All groups share one centre, and each spreads out both ways along 10 directions, with some noise.
In the rows, zero is written as 128.
Known rows, each followed by its group:
[153 184 161 137  99 153  77 153 151 111 176  82 131 150 124 164 132  93] -> Q_875
[162 140  92 114 123 122 170 134 174 123 119 134 132 137 116 136  86 145] -> Q_523
[107 181 162 116 133 141  81 140 119 134 122 157  99 137  84  85 127 105] -> Q_588
[160  96 159 154  76 149 126  96 172 107 169 133 152 134 144 113 118 107] -> Q_875
[119 122 108 138 178 127 142 136 154 118 125 126 123 120 128 110  93 138] -> Q_11
[ 26 180 164  60 137 134  87 149  92 102 128  90 137 146 163 137 128 109] -> Q_588
[108 161 148 118 123 128 178 149 145 137 155 119 111 112 146 157 135 106] -> Q_588
[113 144 159 116 151 136  80 135 165 138 129 114 131 166 161 130  89  96] -> Q_825
[109 149 128 136 160 137 151 152 135 127 156 105 114 109 132 138 126 115] -> Q_875
[167 141 149 141 145  88 145 108 113 129 164 127 111 164 178 133 124 181] -> Q_658
[102 157 112 112 130 148 130 161 130 143 111 125 125 103  88 134 138  96] -> Q_658
[131  87 159 175 158 149  80 117 147  86 156 110 126 108 115 105 134 132] -> Q_658
[ 63 116 133 147 121 108 189 126 149 173  81 155 111 134 190 125 107 110] -> Q_11
[139  95 100 116 140 125 124 115 139 123 113 124 139 130 142 129  99 135] -> Q_588
[164 101 111 159 122 139 103 109 159 182  70 169  74 158 125 128  87 119] -> Q_11
[ 95 175 154 130 139 130 107 131 120  93 145 119 118 118 115 102 130 141] -> Q_588
[124 136 150 155 136 144 195 163 181 204 137 144  84 136 149 153 117  72] -> Q_523
[ 87 108 109 132 157 118  98 126 174 126  77 154 144 117 139  90  73  45] -> Q_875
[141 182 123 164 166 116 146 167 118 151 148  98 103 132 127 156 145 151] -> Q_875
[ 86 161 173 102 134 115 159 131 160 121 126 187  76  84 100  96 121  89] -> Q_588
[200  61 127 191 175  98 117 102 114 121 163 132 138 108 140 114 156 145] -> Q_588
[163 148 101 140 163 172  40 135 171 102 148  74 123 180 133 126  36 114] -> Q_658
[132 123 119  74 114 121 143 119 129 152  90 176  97 131 102 122 116 129] -> Q_825
[146 175  97 107 142 123 105 155 105 136 123 119 131 129  91 135 130 116] -> Q_523
[142 121 165 142 177 112 117 140 112 126 155 143  96  86 106 129 174  98] -> Q_658
[136 120 116  95 147 141 149 121 110 133 131 136  98 128 107 122 118 183] -> Q_875
[185  91 170 128 163 122  64 119 123 133 158 169  99 102  96 105 153  45] -> Q_523
[ 58 128 155 147 122  94 169 102 109 113 112 127 123 128 201 127 136 182] -> Q_11
[169 135  89 165 124  98 163 120 119 178 128 151 156 154 151 104 120 108] -> Q_658
[121 140 119 133 147 123 128 150 137 193  99 142 128 164 140 124 111  94] -> Q_825
[145 141 114 115 140 121 125 134 117 147 117 149 115 118 101 120 130 110] -> Q_875
[120 138 101 116 140 138  87 138 103 153  92 122 134 168 117 114 110 133] -> Q_825
[147  96 138 141 178  90 125 111 158 132 120 182 119  92 124  90 119  84] -> Q_825
[158 148  90 170 143 145  94 136 155 141 148  86 154 183 160 122  65 100] -> Q_658
[154 100 131 146 164 134 115 142 119 202 119 149 110 170 130 116 131  95] -> Q_875
[109 131 125 154 169  95 150 135 136 145 122 139 139 109 149 109 128  98] -> Q_825
[109 140 124  94 147 102 156 147 145 193  86 179 113 126 130 122 113  59] -> Q_825
[ 80 143 132 158 113 112 172 130 125 143 130 123 149 113 170 122 142  98] -> Q_11
[111 129 144 145 147 149 112 138 152 123 144  98 121 157 158 136 104 132] -> Q_658
[180 110 137 224 212 122  87 147  90 197 146 128 100 152 122 110 168 117] -> Q_523
[205  78 146 109 187 121 128 132 149 173 138 182  96 155  95 107 120 124] -> Q_11
[161 139 104 157 126 115 168 136 139 146 139 141 139 112 113 125 132 119] -> Q_523
[160 167 144 184 152 125 163 149 158 128 174 135  92  91  99 126 138 127] -> Q_588
[132 108 126 143 122 157 124 134 155 150 107 139 124 142 106 117 115 126] -> Q_658
[129  66 140 153 126 105 154 100 131 183  93 182 134 159 167  89 128 117] -> Q_11
[106  69 178  94 108 115 103  72 129  83 131 174 139 105 148  80 131 100] -> Q_523
[162 169 133 120 140 103 146 132 123 123 164 131 107 113 128 144 132 122] -> Q_658
[106 147 118 100 117 124 168 145 101 159 119 146 120 114 111 130 152  86] -> Q_825
[133 115  95 169 178  75 147 130 121 169  71 170 123 126 127  97 121 143] -> Q_875
[172 123 121 130 152 144 137 130 170 154 118 154  66 131  96 136  91 151] -> Q_523
[148 138 141 108  65 117 183 119 131 180 110 167 129 163 138 143 144 151] -> Q_875
[133 107 128 198 128 139 168 130 159 127 152 125 143  87 118 113 147 123] -> Q_658
[132  88 162 156 169 139  63 124 108 172 128 144 107 150 134 100 143  75] -> Q_523
[ 79 159 175 129 148 149 138 165 133 104 159  92 102  92 112 159 164 142] -> Q_658
[202  90 147 171 148 128 199 123 204 152 159 177  58  98 114 136 111 126] -> Q_825
[150 140 141  89  80 178 125 127 145  98 162 117  98 120  88 154 118 119] -> Q_825
[ 86 126 132 133 125 131 145 113 151 136  85 128  96 161 174 136  82 182] -> Q_11
[149 116  47 135 139 130 143 149 122 161 110  93 173 134 141 160 117 103] -> Q_588
[142 132 119 165 174 124 134 151 113 135 164  95 166 146 130 107 140 145] -> Q_11
[114 131  99 166 189 120 150 150 133 150 119 122 119 118 133 114 116 125] -> Q_875
[ 96 227 127 129 113 132 119 162  88 140 129 116 130 129  86 108 154 134] -> Q_588
[111 171  96 141 143 164 141 166 136 198  96 111  89 169 121 151  97 152] -> Q_523
[117 144 123 111  88 135 174 123 161 135 112 146 116 118 131 135 103 124] -> Q_11
[126 159 163  69  89  95 126 112 128 126  96 164 104 147 133 146 132 162] -> Q_875
[117 148 154 131  90 119  94  94 104  80 136 126 110  99 140 137 147 149] -> Q_11
[151  98 138  88 186 129 101 150 145 202  93 182  84 161 104 117 105  52] -> Q_11
[ 77 111 145  62 107 115 103  90 127  99  92 164 149 126 145  93 103 115] -> Q_825
[ 81 115 114 117 178 120 128 140 124 153  85 140 110 144 145 108  98 119] -> Q_825
[198 139 126 192 103 146 187 146 179 169 178 131 119 121 117 146 137 100] -> Q_523
[136 207 142 106 121 121 149 168 125  97 186  59 136 155 148 187 134 173] -> Q_523
[ 65 210 147 161 137 134 154 144 148  94 134 122 107 112 114  90 108 188] -> Q_588
[144 138  95 168 187 109 166 154 129 144 138 103 115 109 138 153 129 145] -> Q_588

New rows, each followed by its group:
[101  62 212 148 169 139  93  98 159  59 167 125 100 100 147 110 138 152] -> Q_658
[120 162 104 150 120 106 160 135 108 144 138 120 158 124 146 121 141 121] -> Q_658
[147 159 128 150 111 113 165 126 120 137 136 150 117 118 102 111 146 169] -> Q_588
[ 83 147 147 101 143 155  80 153 125 119 127 102 126 133 121 133 124  93] -> Q_658
[182 144  96 152 146  74 124 118  65 159 133 155 151 126 121  95 160 111] -> Q_658
[136 102 129 194 152 123  91 114 122 123 148 105 168 160 168  91 117 120] -> Q_658
[119 125 134  69 160  51 156 109 103  71 116 163 133  95 133 110 137 166] -> Q_523
[ 97 151 138 105 129 129 157 143 160 117 136 106 125 153 160 153  99 145] -> Q_523
[ 72 118 162 124 145 137 159 122 165  95 133 113 108 127 165 133 102 182] -> Q_658
[116  81 112 120 121 151 201 115 156 162 135 164 131 105 126  98 107  90] -> Q_875
[136 108 149 173 144 125 105 128 114 122 159 123 150 114 126 103 162  98] -> Q_658
[111 133 142 153 153 150 154 163 152 153 130 125 101 104 102 143 145 116] -> Q_658
[130 104  84 120 145 125 143 121 144 100 126 101 148 109 146 147  98 141] -> Q_588
[ 83 113 176 116 141 170  98 157 148 148 126 119 104 142 123 146 137  91] -> Q_658
[112 113 123 166 131 133 162 128 143 124 116 130 127 106 115 115 143 187] -> Q_658
[137 157 121  56 129 140 113 149 128 163  90 158  76 137  78 149 115 111] -> Q_658
[128 157 110 149 157 134 164 157 146 140 145 107 132 125 124 137 116 136] -> Q_11
[187  86 117 110  94 162 188 113 134 191 145 177 106 137  93 119 132 120] -> Q_875
[130  72 159 136 113 151 148 111 160 158 152 151 133 145 157 110 116  77] -> Q_875
[124 145 175 130 120 131 133 121 171  83 172 110 110 116 148 149 115 137] -> Q_875
[144 104 119 167 127 127 131 105 142 138 118 155 142 136 124  85 113 140] -> Q_588
[119 141  98 129 182 138 104 154 113 155 109 115 112 146 114 123 109 124] -> Q_875
[154 141 143  88  81 125 172 120 123 134 124 171  98  99  80 141 165 168] -> Q_658
[120 176 126  68 159 120 115 162 121 181 109 135  86 178 139 156  95  85] -> Q_658
[111 103 145 112 128 108 160 115 112 143 129 142 160 160 159 100 138 160] -> Q_11
[152 140 126 165 147 120 154 147 153 134 151 100 134 157 152 144 113 153] -> Q_523
[107 111 143 146 138 140 153 141 139 172 105 137 116 155 139 128 133 149] -> Q_658
[210 140  92 134 114  83 188 106 111 147 126 184 109 103  90 115 144 181] -> Q_658
[165 192 105 100 117 119 133 150 120  87 158  99 140 118  91 156 134 154] -> Q_523
[ 83 153 161 109 144 147 126 159 129 119 140 112 105  89  99 149 157  99] -> Q_658
[ 96 136 144 191 156 156 143 144 138 167 143  95 101 158 170 137 119 162] -> Q_523
[114 121 143 190 176 131  81 130  79 150 137 111 124 136 142 101 161 134] -> Q_523
[148 101 132 149 125 112 163 113 133 108 166 116 149 103 158 142 146 133] -> Q_588
[ 86 203 113 171 158 138 196 184 172 191 112 144  93 116 106 115 104  78] -> Q_588
[158 133 130 166 169 128 122 140 143 154 152 117 115 156 152 129 110 112] -> Q_658
[140 192 120 111 144  99 152 157 152 174 113 144 113 130 121 147 116 120] -> Q_825
[148 157 135 165 164 131 151 153 142 155 151  94  99 168 156 157 112 177] -> Q_658
[122 117 147 150 149 106 158 127 174 146 113 155 103 132 159 127 105 122] -> Q_875
[149 130 124 105 185 117  99 136 146 150  80 154  66 157 110 135  85 164] -> Q_875
[151  92 144 194 157 132  95 125 123 133 153 125 144 122 119  98 158 103] -> Q_658
[102  94 139 199  98 148 155 116 113 213 113 151 144 150 163  93 155 100] -> Q_523
[136 149 127 103 113 157 117 134 171 146 133 118 117 176 148 144  67 103] -> Q_658
[138 112 134 129 184 113 145 123 146 111 120 159  75  91 102 121 118 168] -> Q_658
[127 139 110  89 119 136 145 131  86 153 124 138 127 136 105 122 142 147] -> Q_875
[129 152 124 166 129 142 107 136 162 104 150  99 148 122 131 125 109  98] -> Q_875
[131 144 136 167 116 110 182 158 131 225 119 147 137 159 159 138 157  72] -> Q_875
[142 149 122 139 166 137 100 159 144 158 120 118 103 151 118 140 106 104] -> Q_875
[173 132 117 138 106 148  81 122 133 138 145 118 150 168 125 117 109 104] -> Q_658
[110 195 123 137 134 106 141 137 148  63 143  94 128  85 126 147 120 170] -> Q_875
[117 174 167 116 172  70 130 144 127 158 134 144 124 123 159 134 148 106] -> Q_825
[151  98 110 176 140 133 191 121 180 115 144 148 108  79 116 113 105 124] -> Q_825
[105 137 153 150 151 100 130 127 140  99 143 122 134 102 156 120 132 111] -> Q_875
[110 140 106 113 192 115  91 128 139  81 105 126 105  95 104 113  89 144] -> Q_875
[120 188 142 119 102 133 150 144 151  92 161  95 123 109 130 161 126 144] -> Q_875
[117  88  57 132 158 156 116 154 157 183  86  85 166 187 177 152  65  84] -> Q_588
[106  83 143 189  89 225  56 145 165 124 133  83 181 139  84 107 146  77] -> Q_658
[117 128 141 127 131 107 144 139 126 173 122 160 132 119 138 117 146  50] -> Q_875
[148 168 156 113  76 146 123 122 158 100 153 104 118 155 135 163 109 179] -> Q_875
[159 187  93 184 149 135 150 168 135 156 143 117 116 114  84 126 129 135] -> Q_588
[152 147  84 179 163 140 192 163 186 146 152 111 136 112 109 125  96 129] -> Q_11
[127 164 142 156 154 116 158 159 145 156 139 115 106 134 145 154 132 125] -> Q_875
[125 132 139 124 149  88 132 129 132 154  89 165 106 138 138 124 122 128] -> Q_875
[100 126 124 161 173 126  99 132 104 137 117 107 132 155 154 106 118 156] -> Q_523
[142  78 153  69 126 154 101 104 143 166  93 168  82 201 137 121  83 160] -> Q_875
[128 178 125  93 149 114 147 160 120 143 131 125  99 123 111 158 133 122] -> Q_523
[110 172 131 123 130 116 203 147 152 142 130 153  95  99 114 133 124 139] -> Q_588
[125 140 163  72  85 140  87 120 166 120 121 146 121 146 128 139 103  66] -> Q_875
[ 99  93 154 143 167 111 138 123 152 160 100 152 112 159 175 115 104 119] -> Q_875
[ 42 112 160 127 144 155 156 148 169 114 117 117 116  91 136 132 126 108] -> Q_658
[127 162  89 120 106 132 176 139 148 122 119 140 127  85  90 131 119 137] -> Q_658
[106 111 176 129 156 152  74 130 141  86 156 111 117 107 122 122 135 103] -> Q_658
[125 118 144 103 121 125 155 109 143 119 134 150 113 118 132 124 115 149] -> Q_875
[128  69 143 131 105 142 123  95 152 141 125 157 151 151 150  92 108  98] -> Q_875
[141 112  92 136 185 125 149 141 135 164 104 156  96 115 101 109 103 124] -> Q_875
[109 126 157  64 130 115 100 113  96 150  80 157  89 177 140 133 121 171] -> Q_11
[115 107 132 235 177 131 150 133 121 182 133 117 112 141 167 105 141 160] -> Q_523
[ 68 161 110 151 180 110 207 150 142 135 110 117  97 102 156 137 104 184] -> Q_523
[130 149 126 136 151 137 143 149 168 157 141 116 104 155 154 144  84  94] -> Q_658
[ 99 156 128  88  79 156 156 130 126 139 134 109 137 165 144 146 114 163] -> Q_875
[147 201  97 143 139 153  88 153 126 176  74 160  84 174  44  81  91 170] -> Q_588
[135  81 143 111 128 130 130 107 154 157 103 155 113 168 158 122  96 133] -> Q_588
[115 126 143 155 176 145 161 155 166 130 130 121  72 109 113 151 122 180] -> Q_658
[118 120 156  83  78 147 165 108 174 137 126 173 101 107 124 131 105  94] -> Q_523
[ 81 134 150 134 170 101 121 134  93 113 136 120 134 108 150 114 154 123] -> Q_658
[104 192 133  83 101 129 156 152 119 168 102 159 103 138  99 129 132 118] -> Q_588
[158 114 137 105 101 156 112 117 114 155 140 141 129 158 113 121 134 118] -> Q_875
